All groups share one centre, and each spreads out both ways along 14 directions, with some noise.
Some rows, each with its group after it:
[  5  29   5   2   4  13 -14   4  -2 -26 -34   0  12   8   2 -20  -7  21
 -14  -4 -13  15  16] | E
[-38 -19   7  -7  14 -11   1  13 -17  -3  13  13   5  19  -4  14  11 -21
  14   0  26 -12   4] | G
[  7   8  18 -12  -1   5   6  -4 -26  -1 -21   7  15   8 -14   6 -13   9
  28  19  -4  14  -2] | R
[  6  -3   8  13  12   8  -2  10  -2  -1   4  -9   1   2  19   9  -8  -4
  20  10 -26 -14  -3] | U
[  5 -11  -4  10 -20  -8  -4   1  -5  16  -1 -21  13  -5 -10  -8  -4  21
 -12 -13 -14  -3   0] | G
[ 23 -37  -9 -23   2  12   9  14   2  12  -2 -16  -2 -20  43 -10 -18  -6
   6  37  -6 -16  -9] | G
[-23   0   1  15   4   1  -2  26   2   7  30 -23  -6  16   6   2   8  -7
  15 -11  -4 -11 -13] | U
[-31   8  25 -30  -7  17 -17 -21   2  -3  -2  27   1   9 -10 -21  -9  -8
  -9   2 -27  18 -14] | U
[ -3 -15 -11  -6   3   0  13   3   5  22  -1 -18  -5  14   8  -4  -3   9
  -6  -6 -12 -26  -2] | E
[ 27  -4  14  16  21   0  12  19 -18  19  -2 -23  -2 -24  -4  11 -17  39
 -14   0 -23  -2   7] | R
[-10  17  12 -22   1   2 -18 -16   5  -6 -25 -11  23 -18  -9   8  -8  -4
  11   2 -27  -8  11] | R
[  2  14  12  15  -7  14 -16  31  -2  -9 -27   0  -5  15  -1  -6 -27  -8
  13   6 -20  14  19] | E
[ 10   8   4  -6   7  10 -10   4 -17 -12 -14  -3  -1  -2   1 -11 -21  -3
   8  10  -1   1  -1] | G
[-27 -34  -6  23  20 -18  -5  20  -3  -5  12 -26   0  -7   6  13   5  -5
 -17  -1  15 -12  12] | U
[ -1  25  11 -21  25  18   9   7 -16   4 -12  -4  -4  28 -10  -6 -15   3
  19  -6   2 -16 -15] | E
[ -9  -4   3 -11   2  10  10  31 -32   1  -5  11 -14  19  10  -9  -3  20
   5   8  19  16  13] | R
[ 14  16 -14 -39  -2  10  -2 -27   3 -11 -17  -5   6 -27  31 -12   8   8
  -1   0 -10  -9   7] | U
[-17   6   5  35  14  -7 -14   4   5  -8  28  -2 -13 -17 -18  11   1  -6
  -5 -16 -12  -1  -3] | R
[  0 -21  -3   7   1   1 -18  -8 -28  -5 -16   2  -4  10 -12 -15  -8  17
 -26 -10 -20 -24  21] | R
[-24  13  -1 -20  19   6  14   5  -4   3 -11  -2 -13  18 -16   8  -3   2
  10   5  27   7  -5] | R
[-23  -1  -1  28 -10   1 -23   9  17 -26  22   8   7  -2  25 -20  -3 -26
   3   0 -16   5  -6] | R
[-24   1 -10  12 -11   6 -14   9   9  -8  14  17 -26   4  10 -10 -11 -21
   5   7 -21  -1   2] | U
[ 10  10 -15   9   4  23 -20  16  13 -22  -1  -3   4   8  -2 -24   2  21
 -16  18  -7   4 -15] | E
[-21   1 -11   3  10  -9   2   2   2  -3   4  -5   6 -18 -16  22   6  14
  23  -8  26  -7  11] | G
[-33  22  -8 -12  11  -3  -1 -22  14 -12  16   3  -3  13  -6   5  30 -13
  -2  -4  -4  -7 -21] | E
[ 23  10   0   0 -13  15  -9 -16  -3   6  -4  -6 -17   0  31  -5  -5  -2
  19 -13 -36 -12   7] | R
[ -7  -2   2  29   8  -3   9  22 -10  -1  19 -26  -7  11  26  -1  -2  -4
   7   3  -4  10 -12] | U
[-22  -2  15 -31  16  -8  21  16  19  17   4  -1   6 -17   6   7  -7 -13
  -5  -7   9  -9   6] | E
[  8   2  -3   3   3  -5  -2  -1 -12   6   6 -28   5 -41  -3  15   2  27
   2 -11   4   3   9] | E
[ 18  -8  -5  -1  16  -8   9   0  -6 -21  -1   4  25  -8  27   3   3 -13
  15  23   3 -23  -2] | G
[-16 -18   7  11   4  -3   1   7 -11   2  12 -22   0   6  16 -11  -4  -6
  -7   2   2  12 -13] | U
[-37   6  12   2  21  -7   5  -8  12  12   1  -5 -25 -13 -27  19 -16  -4
 -13 -14  -4   3   5] | G
[  1 -10   0   1   8  20 -22   0   5 -13  18  12  -4  23  16 -25  10  -9
 -18  -9   4 -15 -14] | G
[ -4   1   2 -23  28  -2  17   4   3  -5  -5 -13  12 -19  20  -2 -10  -6
  -4   8   9 -16  -3] | G
[ -9   2  -5  -8   2   6   9  12 -19  -8 -29   4  -3   7  -8 -20 -34  13
   0  18  13  12   4] | R
[  3  -1   8  13  25  -4   4  -2 -12  -5   6 -14   6  17  -3  13  17   4
  -4 -10  12 -10  -9] | R
[-18  10  -9  16   4   2 -18  27 -10 -19  -1  -5 -15  16   9  -3  18  13
 -12 -21   3  -2  29] | R
[  0  -5  20 -22  -1   3  11  -7 -29   6  -8  15  18  21  -6  -2   1   1
  13   4  14   8 -10] | R
[ -7  -5  22 -13  16  10   8 -24 -10   2  -7 -10   8  20  11 -14 -23 -27
  13  12 -13  -9 -33] | R
[  2 -11   4   7  22 -16  31 -10   1   5   3 -22  26  10  20  -1  11  11
 -17   2 -14 -18 -16] | E
[  0  11  38  -2   8  12   6  14  -7  10  -1  -2  21  10   2   2  -4  16
   2   6 -33  19 -10] | U
[-10  26 -19 -12  -3  -4  -9   0  20 -14 -16 -13  12   6 -14  -8  20   8
 -22  -8   3  -5   4] | G
[-25  -2  -7  32   0 -13   8  -2  12   8  12 -20   6   6  -2   7   8  23
  -3 -23   1  -3   1] | G
[ 12  -5  -1  19  -5  -7   5  -3  19   6   7  -8  -2 -13   8  -9 -16 -15
  -9  -1 -17  -4 -11] | R
[-10  -9  28 -10  23 -17  16  11 -18   3  11   6  19  -8   7  -6 -12 -14
 -20  -7 -15 -19  -1] | G
[-10  -9  -8   9   2 -10  12  -3  -4   3   5  -3   2  33  -4  -7  18   7
 -23  -3  -1  -4 -10] | E
[-22  21 -14   7  25  -8   2   0  -4 -13   1 -23 -12 -20  -1  10   1   9
   1 -18  16  -5  13] | E
[  3 -36  -1   0  -9 -14  17  -3   4   7  15   5  11  -3  27 -10  12  -3
 -29  12  -2   1  -4] | E
[ 14  -1  18 -29  12   4   3   2 -15  -2   1  -2  32  -3  20 -12   1  -7
   4 -10  11 -16  -4] | G
[  1   3   7  -4  -5  -8  -7   1   4   9  24  13   7 -23 -14  22  11  -6
  13   4 -33 -17   0] | U
[  4  -5 -24 -34 -22   9  -3  -6 -12   6  -7   7  -3   1   9 -10  11  23
   9   6   2 -10  10] | U
[-31   8 -11 -23   4  10 -21 -10  15 -12  -2  -1  -8 -24  22  -5   5   1
   0  -6 -20 -13  18] | U
[ 22  -9  10   7   1  -8   8 -19  -7  -1  -5 -33  11 -15  20 -19 -21 -20
 -16   0   3  14 -20] | U
[ 18  -1  17   4   6  -5  12 -24 -33  -2  -6   1  19  20   1 -12   4  13
  -9  -7  -3   5 -14] | E
[ -3  -4  -1   6   0 -21   4   2 -27  -6   1   1  23 -15  -7   7 -12  -4
  19   1   6 -16   9] | G
[ 28   3  12  11 -12   0   8  18 -11   9  -3  -3   9  20  18   8  20   9
   0  -4 -13  14  12] | R
[ -6  46  -2  -9   3  12   4  18  17  -2  -1  -2  -5 -13  -2 -23 -21   8
   6 -30   4  -7   2] | U
[ -2  17 -13 -16  28  13  -5   0  24 -13   0 -13   6 -31  -9 -17 -16  16
 -10  -4  11 -27 -13] | E
[-26  -1   5  -3   6   3 -18 -16  20 -17 -19   9 -12   1   4  -9 -19 -38
 -14   0 -14   0  11] | U
[-11  -3   8 -32  -4 -12  -3  -6 -14  -7  -1   3  29  18  15 -14   7 -37
  11 -13   8 -24   0] | G
[ -7  18  -1   6   5  -7   3 -21   0  -6   0 -10  17   3 -16  -6  12  18
 -17 -14 -11   0 -12] | E
[  6  11  13   0  -2  18 -19  -6   6  -5  19  12  14  -2   9  -6  16  14
   8 -30  -4 -11   0] | G
[-24  23  -8 -12   7 -11  -2  -9   6  -5   2  -3   3   3 -27  15  34  11
 -17 -13   7   2   4] | E
[-16   3  13 -20  17   8  -2   6   6   1   9  26   4   2 -18  -3  -5   0
  -3  -8  -1 -19  -5] | U

New rows. What belongs after each?
[ -9 -35  15   0   8  -3 -27   3 -12 -16 -10  -9  17   7  18  -2   9 -17
 -18 -20  29  -1  24] | E
[-19  -8  -2  15  22  -8   5  22  -7 -10   4  -5  -4  13   0 -23 -12  -1
 -42   6 -12  -7  -5] | G
[ -2 -23   0 -20  11   2  -4  17  -2   8 -11  -7  -6  -1   8   0 -12 -11
  -4  -9  24 -19  18] | E
[  5 -23  19  10  17  -5 -17   4  -3   2 -12 -23  26   3 -12   6 -17 -24
   5 -10   1 -28   3] | E
[ 28  13  -3  -1   8  12 -14  11 -11 -14 -12   0   2 -29 -10 -14 -22  19
  -7  14  -9   1   3] | G
[-12  -3  -4 -28   6   3   0   2  12  -2  15  29  -4 -18   3  -6   6   2
 -14   3  -4 -15   2] | U
[ -2 -42   8  11  -3 -20   5  -1 -14  12  -4 -12  10  10  14  -1  -6 -15
 -16 -13   6 -10  15] | E
[  9  -6   9  14   0  -8   9  27 -13  26  18   1 -24  -6 -16  21   5  13
 -14  -3 -15   7  12] | R
[-20   2  16  -7  15   1  -4  23  22  -9   0  23  10  13  -1  -6   4  -5
 -28   0  -8  -5  10] | U
[-15  17  16 -16  30   1  22  12 -13  -8   8   2   6   9  16  10  18   2
   3   7  18  16  -9] | E
[ 14  14  -8  -4   8   9  -1  16  -6 -18 -17  -8   9  -1   9 -16  -6  15
  -6  16   4   4  -3] | G
[ -8  13   4  -6  -2  18  -1   4 -30   0  22 -11   9  -8  12 -32  -7  39
   6 -10  -3   6 -22] | U
[  7 -25  25  -2   8  12 -12  15  -2   6  -4  -2  19  10  -3 -13 -35 -25
   9  -1   3 -20 -12] | E
[ -8   9  28 -21  24  -2  28  17  16  19  -3  16   5   0 -20   5 -17  -2
 -14 -10  23   6  -8] | U
[ -7  22   1   2   7  -5   7   1 -20   0 -34 -11 -25  19   3  16 -17 -14
  23  -9 -13  -7  30] | E
[-28   3  17  18  30   3   0  13 -14 -13  -8 -13  10  25 -14  -4 -12  11
  -6  11  -3   9 -12] | R
[-28  13   0  10  -5   6  -3  20   0  -2  11  -1 -32  -9  17  -2 -24 -14
  24   4  -7  17   7] | E
[  1 -30  -3 -18  -7   1  -1  -7  19  16  -8  -8 -11 -19  10  -4 -28 -28
  -3   6  -2 -15   3] | U
[ -5  -5  21 -30  20   3  15  32 -15  10 -19 -14   8  29  -3 -14  -1  -1
 -34  12  16  20  -8] | G
[ -1  37   0  12  11  -7  15  -9 -27  -5  -6 -10 -11  -5  -9  15  -4   9
  19  -3  -8  11   3] | E
[-20   3 -15  18  -3 -24  27  20   7  -8  -1   7  -6  -7   5  -6 -18  -9
 -13  21 -16   4   9] | G
[  6 -21  -1 -29  -7  -6  19 -12   5  23   5  21 -16  -8  -6   1  -9 -20
  -1  13  15  -4 -11] | U
[-15 -12   0  -8  -7  -3  -9  16   8  -1   6   6   6  30  13   2  33  -8
 -14  -7  -5  -3  12] | R
[  2 -15  11   6  11  20 -21  18  -5   7  20  10  -8 -13 -10  10   2  29
   1  -1  -6   0   5] | G
[-21  18   7   5   6 -10  13  16  14  11  13 -30 -13 -18  15  14   1 -14
   3 -13  -1  18   1] | U
[-12  21   7   1   4   0   4   4   9   8  10   8   2  18 -40  -6 -16 -15
  10   6 -15 -10 -29] | E
[ -2 -19   9  21   3   1  -6  -7 -19 -11  10  -7   1  18  34  -5   5 -22
   9  10 -11   7 -12] | E
[-11   7 -20  29 -24   2 -19  10  15  -8  15   1   2  -7   7  -1   9  24
  10  -3 -39  -9  16] | G
[ -9  13 -12  18 -21  -2 -11  12  -2  -5  18   9 -17  -4   0  -4  -2  -6
  13   4 -28   0   4] | U
[ -5   0  20   7  -8  -5  -6   6 -15   5  -2  -4   7  30 -12 -20  -4  -8
 -27 -14 -24   6  -4] | G
[-17 -14  -7  -5   5 -10  -5 -19   4  -3   0  -5  -2   5   8  -4   4 -21
 -10 -13   3 -20   4] | E
[  2   8   0  -6  -6  -1  -3 -17  11  -9   8   7  -3 -31  11   1 -11 -24
  13  14 -19   0  -8] | E
[ -2 -27   7  -2  20   0  -2   0   3   0 -18  11  -5 -15 -11   2 -34  -6
  -7  10   8 -18  12] | U
[ 34 -10  17  -3  17  -7  18   5  16   6  -7 -14  18  -7  25   6  -6 -25
  -9   8  -6  -9  -5] | U
[ -9 -24   2  20   7 -16  -9   0   4 -16  21 -12  20 -28  13   3  10 -11
 -16   3  14   7  -2] | E
[-28  -4   7  17 -12  -4 -14  -4   1   4  -7   6  -8  20 -24 -21 -35 -27
   1 -21 -10  -9  -3] | E
[  0 -31 -10   4   3 -15   3 -23 -15   3   9 -10 -16 -17  19   4 -12 -27
   5  -7  10 -21   5] | E
[-11 -15 -22  -5  -5  -1   5  -4 -22  12  10  -7 -47   4  10   1  -5  -8
  13  -8  15 -10   6] | E
[ 17 -10  16 -20 -11   3  11   3 -33  18  -9   7  -1  29  12 -11   0   2
  -6  -7  -6   4   5] | R
[-13 -13   4  16  19 -12   2 -23  -5   8  28 -34  17  -8  -5  11   5  -6
  11 -13  -3 -26 -30] | E
[  4  -8  -8   7  20  -7  -5  -7 -13 -17  -2 -11  13  13  -6  -1  25  12
 -25  -5  22  -4  -3] | E
[  0 -19  -7  -6   8  11 -15  -5   4  -9 -19 -10  -1  -5  19 -11 -20  -5
   1   6  -9 -24  11] | U
[ 22 -23 -16   7  -6   8   6 -32  13   1   2  10   4   0  18  -8 -12  -8
  21  24  -4 -21 -23] | R
[ -3  22   8  -7  -4  12   5  12   5   9  21   7  -3 -10 -18  -2 -14   0
  20  17 -17  10 -30] | E
[-26  -8  -6   4   2  -3 -10   8  -9  -4  -2 -40   4  -3  22   5   9  11
   0  -5  -5   5  13] | U
[-13 -11  19 -16  -5   5 -14   5  -4  14  -8  -1   3  -1 -14 -10 -23  -8
  -2 -30  12  -7  11] | E
[  9  -2 -30 -16  -1  -6  -5 -18  12  -7   0  -6  -8 -35  12 -12  -5 -15
  -5 -10  13 -29   7] | U
[ -4  -2   2 -33  29  11   4  12 -25 -11  -7 -17   5  10  41 -14   7   1
   2 -13  35 -16   4] | R
[-20   5   1  -1  16 -15   6  -8  -6 -12 -13 -25  13  14  12 -13  -9 -27
 -11  -4 -16 -17  -5] | G
[-12 -10  -1   1  -8  22 -22  30   2  -6   9   9 -18  -9  11 -26 -23  -5
  -2   2  16  16   2] | E
[-14 -13  -4  10  10   0  -9   7 -13   2  -7 -12 -17   3 -25   8 -13   0
   0   9   6   7  -1] | G
[ 23 -19  11  10  -8 -14   5 -25 -15   4  -7  -1  32  12  -7  -6   8   3
 -21   0 -13  -7 -10] | E
[-13  23  -3  -9  12   0  10  -3  12  -6 -18 -13  -4   1  -2  -2  -5  -3
  -5  -1  11   9   1] | G
[  3  11 -10   4 -16  -6  14   1  -1   0 -10  15  -4  24  -3 -13  11  19
 -25  10 -17  17   2] | E
[-28 -27  26  14  24  -5   6  16  18  11  14 -15  -8  10  11  12 -12 -38
 -12   5  -2   6 -12] | U
[-16  15  -4   3   1   2 -17   0  10  -9  -9   9 -11  13 -31   4   6  -4
 -14  -1   0  11   5] | G
